The rows are grouped in 4 ways, from coarse to fine. Each group lies inside one group of the grouping before and may be the whole of it. The rows also spread widely along 16 directions, which tell nothing about the answers.
In the rows, zero is written as 128.
Known rows, each followed by its group in each grouping:
[150  85 176  96 129 101 122 136 112 120  88 122  66 146 133  80 114 177
 161 166  81 140 133 166 170 205 158 130 143 102  82 155 102  92] | bosap gosok j332 j859
[130 136 117 141 165  99 120  96 114 141 115 115 145  54 115 127 142 115
 153 161 116  75 129  90 139 129 146 140 116 141 128 137 102 106] | bosap Tek j463 j967
[126 138  88 101 146 139  94 193  97 150 179 171 101 161 132 155 162 172
 147 124 158 201 148 205 126 131 155 117 141 102 146 102 115 149] | bosap pomu j33 j806
[125 174 120 123 201 147  90 134 122 114 143  74 128  96 141 155 193 155
 121 167 154 116 157  98 134 134 115 133 156 107 117 131 121  89] | bosap Tek j644 j591
[130 140  95 132 111 172 102 120 148 135 163 126 112 136 141 193 143 154
 107 213 122 225 178 129 148 133 134 116 122 139 126 111 123  85] | Tutek pupek j439 j27
[144 154 118 102 122 175  68 140 145 159 139  99 140 113 119 205 193 175
 108 212 107 180 150  94 129 119 162 107 160 108 124  92 151  57] | Tutek pepir j366 j149
[155 115 137 142 128 122  88 146 141 138 100 131  89  46  95 179 165 147
  90 187 153 215 129 152 140 166 109 126 203  98 124 121 169 139] | Tutek pepir j280 j611
[143 110  93 127 141 111 146 105 104 151 132 128 162  78 132 139 140 140
 172 200 171 135 159 105 159 159 165 161 111 140  86 126 126  84] | bosap pomu j139 j628
[139 138 171 157 110 130 129 135 170 144 126  89  53  96 148 152 104 144
 118 175  90 218 103  99 135 143 154 140 119 134 112 138 143 133] | bosap gosok j729 j344
[187 101 151 115 115 133 103 130  94 140 151 186 181 129 176  81 141 156
 105 182 182 148 148 154  96 136 112 140 111  91  88 146 166 100] | Tutek Ker j101 j820
[160 134 101 145 104 187  97 141 129 136 185 134 104  98  99 187 132 110
 143 168 161 178 110  95 118 160 124 123 109 123 132 119 194 114] | Tutek pupek j897 j382
[190  89 153 134 100  87 114 133 126 157  78 151  78  98 132 100 110 143
 150 180  92 149  84 132 123 162 178 153 111 103  91 110 122 139] | bosap gosok j529 j662
[141 151 153 103 160 114 107 151 108 136 124 111 121 126 132  96 149 136
 163 127  97  86 111 118 113 145 162 124 119 115 107 129 102 111] | bosap pomu j933 j563
[186 132 145  97 126 165  62 132 133 143 133 168 150 132 121 153 173 109
 127 208 150 160 161 136 136 152 110  89 139  99 108  82 187  94] | bosap Tek j655 j181
[108 194  94  97 197 157  99 141 120 107 181 104 146 130 123 144 184  96
 173 104 164  91 170 136 135 131  99 116 117 108  94 119  94 114] | Tutek Ker j101 j303
[114 194 152 132 129 165  79 139 157 145 171 139 162 150 134 136 141  73
 123 160  99 184 162 123 109 101 118  72 105 157 147  99 140 117] | bosap gosok j332 j411
[124 152 199 105 157 114  74 156 139 118 101 109  30 165 126 107 113 132
 119 105  61 162  92 176 102 132 121 117 136  95 127 121  94 149] | bosap Tek j463 j614
[158 167 128 142 157 139 110 111 177 114 152 111 146  76 150 127 174  79
 139 120 112  53 150 110 144 117  80 110  97 103  76 147  93 127] | Tutek pepir j313 j381
[146 130  97 155 146  94 159 173 152 170 185 172 116  80 169 123 141 134
 168 110 158 169 145 179 162 100 151 136 108 121 107 149 124 204] | bosap Tek j644 j815
[ 96 177 136 167 170 121 106 148 123 128 142 102 164  59 111 130 163 106
 100 147 160 184 151 135  99 131 101 119 174 142 132 142 136 135] | Tutek pepir j366 j585
[179 120 140 130 123 156 116  82 106 106 161 156 138 115 159 103 118 115
 130 189 143  87 137  89 128 161 104 130  62 134 106 147 141  83] | bosap Tek j655 j169
[183 163  88 133 151 106 119 132 144 137 134 154  91 101 181 134 176 132
 129 154 141 132 135 138 125 111 145 143  87 111  90  78  71 185] | bosap gosok j529 j662
[173 162 140 123 127 171  90 158 151 106 156 135 117 135 115 115 170  68
 175 125  92 103 133 154 135 188 102  76 115 101  74 110 112 133] | bosap Tek j655 j169
[129 182 118 139 155 101 124  86 154 121 128 139 120  79 157 127 165  92
 115 134  96 108 164 140 135 112 107 119  95 153 107 107  30 166] | bosap gosok j332 j859
[138 155 121 161 148 145  92 192 118 114 160 139 158 159 162  96 158 135
 101 181 166 230 186 191 109 158 105 101 164 119 116 129 130 125] | bosap pomu j933 j563
[106 141 115 160 149 104  95 171 174 157 121  94  76 136 141 150 119 151
 134 151  75 201 140 161 149  96 162 129 141 110 138 132  83 133] | bosap pomu j33 j806
[105 144  74 169 144 134 128 158 132 139 166  97 118  92 135 166 153 162
 140 164 126 184 157 133 154 141 158 133 147 140 139 145  93 117] | bosap pomu j139 j628
[149 121 145 167  94 133 106 127 154 122 116  98 105  94  99 123 119  86
 176 120  65 136  92 159 105 179 123 147 113  98  51 132  67 121] | bosap Tek j644 j815
[ 86 102 133 140 176 101  76 113  91 113 102  82 133  85  80 110 118 153
 137 140 103  69 130 135 135 150 111 147 166  99 146 192  92  51] | Tutek pepir j366 j149
[122 131 191  79 150 146  99  97  94 107 124 113  94 122 100 119 105 134
 129 165 112 105 113  81 130 171 123 119 116 139 134 152 161  61] | Tutek pepir j280 j611
[174 136 134  90 101 180  97 128  63 134 213 192 130 111 149 144 181 178
 115  87 142  85  75 138  52 128 119 134  80  98 138 126 119 130] | bosap Tek j463 j614
[144 160 177 148 120 161  83 114 135 123 120  80 123 132 120 123 103  95
 130 183  92 153  89  67  71 140 135 135  92 132 107 111 145  71] | bosap Tek j463 j614
[165 105 194 110 145  89  84 133 141 137  63 109  71 104 115  98 131 134
 143 130  58  76  86 139 132 156 134 132 143  72  96 143 105 115] | bosap pomu j33 j806
[130 148 183  83 128 128 137 156 129 146 127 101  70 140 160 138 143 199
 115 157 117 239 123 149 114 147 175 142 143 119  71 119 130 123] | Tutek pepir j366 j585
[ 78 137 125 131 134 145 113 120 104 154 163 101 187  99 102 156 142 145
 160 152 121 157 152 125 120 128 149 135 140 142 126 148 116  55] | bosap Tek j463 j614
[166 145 100 105 178 109  91 179 117 140 131 136 100 178 167 105 131 158
 147 173 184 172 143 150 118 104 163 147 104  87 100  93 140 131] | Tutek pepir j313 j381
[195 134 149 129 111 152  79 149  85 138 150 184 146 107 144 108 164 138
  97 180 160 150 102 114  71 151 128 116 117 110 138 101 178 132] | bosap gosok j529 j662
[148 116 122 112 122 125 109 156  84 131 149 180  71 149 115 119  92 141
 134 160 161 211 111 166 108 158 154 134 108 131 139 107 153 149] | Tutek pepir j366 j149
[145 176 102 194 150 148  52 174 105 120 147 103 155 109 105  99 143  89
 139 150 116 101  90  90  62 136 133 113 120 118 167 118 127 113] | bosap gosok j332 j411
[149 123 144 107 147 112  98  97  88 131 125 139 183  91 122  88 143 107
 158 118 150  45 117 130  86 134 108 159  99  89  73 145 105  90] | Tutek Ker j101 j820
[186 131  87 150 113 126 144 100 119 135 153 175 170  52 155 125 166 126
 111 211 144 116 162  96 145 147 142 114  98 160 112 123 120 124] | Tutek pepir j366 j149
[160 117 108 134 137 133 142 142 154 124 194 150 113 115 191 120 159 151
 163  99 164 119 161 193 162 137  91 148  93  74  55 171  92 151] | bosap gosok j332 j411

New rows. What belongs after each?
[126 118  96 147 126 133 128 137 108 136 180 158 127  78 101 133 133 114
 182 114 112  96 127 147 157 160 137 113 112 135 144 160 107 134] | bosap Tek j655 j169
[169 125 123 152 118 107 141 129 124 138 148 161  95  84 142  99 115 117
 159 123  90  91  88 121 125 136 157 131  72 139 125 141  96 165] | bosap Tek j463 j614
[130 141 154 179 116 139 127 115 160 136 133  83 145  54 115 141 126  89
 146 177 118 165 128  86 132 164 120 134 127 140  87 149 148  98] | bosap gosok j729 j344
[173 132 116 118 126 148 100 180 105 141 172 146 126 125 132 105 161 155
 159 122 106  86 103 127 115 154 157 104 115  98 126 148 137 119] | Tutek pupek j897 j382
[182 108 132 141  74 124 135 114 117 141 124 173 148  76 114 108 141  98
 155 167  86 123 118 138 127 195 149 113 104 145  83 115  97 128] | bosap pomu j139 j628
[ 99 121 139 131 155 135  73 148  97 123 141  99 134 131 105 112 132 151
 155 121 115 113 126 156 114 153 119 135 150  89 134 166 107  72] | bosap gosok j332 j411
[158 174 123 114 178 179  21 193 133 113 169 135 138 163 112 136 191  90
 133 112 169 119 141 174  90 129  59  89 149  48 119 105 161 125] | Tutek pupek j439 j27
[136 101 164  69 143 146 115 116 104 129 128 127  85 124 108 154 130 167
 141 192 143 165 150 117 172 189 135 121 150 121 114 143 184  67] | Tutek pupek j439 j27
[113 139 123  86 164 110  80 115 127 176 129 152 139  88 100 176 169 132
 153 132 113 105 149 148 148  87 142 115 141 110 150 103 112 118] | bosap Tek j655 j181
[147 166 134 106 129 117 145 149 111 176 149 139 144  81 148 134 180 162
 149 142 112 149 110 110 102 116 203 126 117 146 106  99 114 144] | bosap Tek j463 j614
[108 168 164 181 153 111 136 139 156 105 115  70  78  96 136  95 109 106
 125 154  48 159 125 109 142 160 137 107 135 168 128 162  82 135] | bosap Tek j463 j614
[147 136 115 149 188  92  92 179 158 134 115 106 138 137 173  87 150 148
 131 172 156 159 181 177 147 108 120 134 152  73  78 145 118 120] | Tutek pepir j366 j149
[161 129 140 145 157  89 122 144  85 114 116 154 104 117 164  55 107 152
  94 179 148 149 123 128 106 146 141 135 113 141 140 145 127 143] | Tutek pepir j313 j381
[122 160 155  78 141 187  94 109 139 128 180 116 103 144 132 190 157 138
 135 143 127 155 146 118 135 126 108 116 108 116 112 115 142  84] | bosap Tek j463 j614
[128 140  72 194 118 158 100  99 145 107 182 128 138  69 126 167 150  95
 127 124 120 122 145 158 118 133  72 143 101 118 112 144  48 129] | bosap Tek j644 j815
[145 115  95 179 123 143 122 109 112 148 172 131 186  59 111 143 111  88
 176 175 193 138 121  89 108 136 128 170  86 132 101 141 171  92] | bosap Tek j644 j815
[168 143  77 121  92 192 120 147  76 111 222 170 173 109 128 124 195 148
 153 118 121  75 126 138 102 186 136  97  94 127 110 140  87 103] | Tutek pepir j366 j585
[133 118 189  87 113 162  69  99 142 134 108 108 130 126  81 154 135 106
 146 160  81 129 132 130 126 167 102 112 139  95  83 128 144  47] | Tutek pupek j439 j27
[143 133 109 121 159 118 120 166  91 130 156 128 129 104 156 106 190 193
 141 115 118  84 129 154 126 150 152 131 142  97 116 158  71 121] | bosap pomu j33 j806
[189 165 129 123 151 154  49 153 150 121 121 133 115 136 116 131 171  67
 151 165 133 112 125 120 113 149 105 100 116  81  96  69 147 130] | bosap gosok j529 j662
[101 131 128 115 170 120 114 168 163 134 137  83  52 169 111 140  90 111
 215 119 101 159 140 156 186 145 152 130 116 107  99 145 113 115] | bosap pomu j933 j563
[100 130 138  80 203 110 124 140 128 121 139 110  61 143 136 137 110 159
 155 155 170 167 171 144 194 136 128 135 135 117 118 156 152 109] | Tutek pepir j280 j611
[ 76 123 134 158 171  99 107 135  88 111 105  57  83  95  97 118  94 169
 127 145 126 165 105 132 104 157 140 179 160 120 132 171  93  88] | Tutek pepir j366 j149
[165 157 119 102 157 116  98 146 115 162 143 159 196 133 181 100 192 154
 137 178 164 128 175 140 115  97 154 122 115 106  91  96 122 109] | bosap gosok j332 j859
[ 97 126 105 154 143 108 117 126 196 150 145 111 111 111 146 165 127 116
 157 120 100 167 180 197 181  96 106 139 121 101  88 151  57 134] | bosap pomu j139 j628
[136 110 169  82 138 118 128 137  81 146 108 106 103 118 128 124 140 199
 147 173 132 163 111 117 119 181 184 159 147 113  90 130 136  74] | bosap pomu j33 j806
[155 169 157 146 137 121 131 188 165 153 149 115 115 124 176  97 126 135
 127 168 112 200 123 108 121 110 172 108 113 138 104 135 162 149] | Tutek pepir j280 j611
[137 126 118 137 127  99 143 140 108 137 166 194  84 119 130  99  73  98
 150 120 156 182 113 170 117 128 140 138  69 154 135 130 130 193] | Tutek pepir j366 j585
[123 140  96 168 124 138  67 151 138 161 161 138 159  81 100 166 143 116
 120 143 126 154 123 138  99  88 124 121 135 109 163 128 136 121] | Tutek pepir j366 j149
[128 120 110 179 188  55  97 135 102 143  94 144 159  64 119  79 104  97
 122 171 192 141 140 142 111 107 117 159 145 117 147 147 146 147] | Tutek Ker j101 j820
[180 142 122  97 126 154  99 189  97 135 175 158  72 167 159 122 159 183
 146 121 124 149  90 158  95 141 169 124 102  89 119 105 123 147] | bosap Tek j463 j614
[177  92 152 164  71 138 103 149 151 137 106 123  72  97 101 141 116 128
 144 167  72 196  85 157 123 192 143 130 144  98  89 126 130 126] | bosap Tek j463 j614
[133 133 182  92 134 125 138 158  84 135 139 122 103 125 150  88 152 203
 127 144  64 118 110 113 129 175 189 104 140 144 137 165 109  97] | bosap pomu j33 j806
[175 120 115  47 113 184  83 102 128 125 165 172  96 128 110 204 179 137
 152 143 155 120 144 156 149 157 100 121 104  78  78  91 133  98] | Tutek pepir j280 j611
[145 148 183  49 121 148 102 135  97 120 115 136  56 147 111 138 166 166
 120 132  72 161 109 160 107 192 149 103 146 118  99  95  94 121] | Tutek pupek j439 j27
[141 114 154 143 147 119  83 188 141 154  92 100 108 102  85 135 138 128
 150 196 116 195 130 129 159 178 157 103 202 104 133 131 194 100] | bosap pomu j33 j806
[130 101 143 162 137 117 102 118 176 116 109  97  82  82 113 142 123 114
 140 142  69 111 146 152 187 162  90 120 152  99 113 181  91 108] | bosap pomu j933 j563
[207 134 124 134 111 127 112 137 125 122 127 148  89 128 156  87 135 119
 160 151  92  89  89 117 108 165 159 130  66 110  84 104  90 142] | bosap gosok j332 j411
[138  90 174 113 112 150 100 127  92 118 119  89  92 115 135 141 146 226
 106 179 130 186 117 143 111 197 129 166 170  80  88 161 129  52] | bosap gosok j729 j344
[128 122 132 153 144 138 105 118  59  93 167 147 193  91 155  76 159 172
  75 145 170 106 154 153  82 158  73 138 140 116 129 193  97  83] | Tutek pepir j313 j381
[123 148 139 160 156 100  98 135 172 128  84  91 121 126 132 108 122  98
 131 200  66 162 176 133 165 141 136 100 146 141 116 129  87 101] | bosap pomu j933 j563
[155 183 101 138 210  86 122 125 145 124 118 117 162 122 177  77 148  72
 160 177 158  81 183 103 145 105 132 127  80 140  82 103  89 133] | bosap pomu j933 j563
[115 140 161 121 159  84 143 131 135 165 119 104 122  52 129 123 141 152
 138 134 105 122 118 105 143 113 166 135 141 135 119 161 131 130] | Tutek pepir j366 j585
[149 110  88  98 151 137 119 125 105 146 176 153 165 128 163 146 162 171
 166 162 196 121 177 149 149 123 134 155 102  94  85 135 126  81] | bosap pomu j933 j563
[120 132 185 116 150  74  93  99 172 158  68 130 102  73  97 140 126  75
 140 138  94 150 140 165 151 120 105 124 147 110  99 109 111 148] | bosap gosok j729 j344
[134  76 163 115 137 131  83 117  65 112 134 149 111 122 116 105 110 175
 124 140 154 125 114 172 107 175  94 157 141  82 129 174 138  79] | bosap Tek j655 j181
[155 138 114 171 112 191  83 129 130  97 168 117 108  85  69 170 135  56
 159 140 143 143 100 121 108 200  77 120 120 111 109 122 152 117] | bosap Tek j463 j967
[133 172 184 131 113 153 124 133 130  87 147 119  56 130 137 106 121 117
  91 128  62 175 106 137 101 183 113  96 112 158 118 139  90 151] | Tutek pepir j366 j585
[120 129  60 152 194 102  47 153 157 133 133 121 101 117 113 160 132 116
 152 115 168 116 146 188 140  70  88 157 129  51 133 132  95 138] | Tutek pepir j280 j611
[163 112 107 126 134 162  85 142  53 102 180 179 107 138 130 112 117 169
  97 183 171 132 119 111 109 163 124 114 108 130 195 149 172  98] | Tutek pepir j313 j381
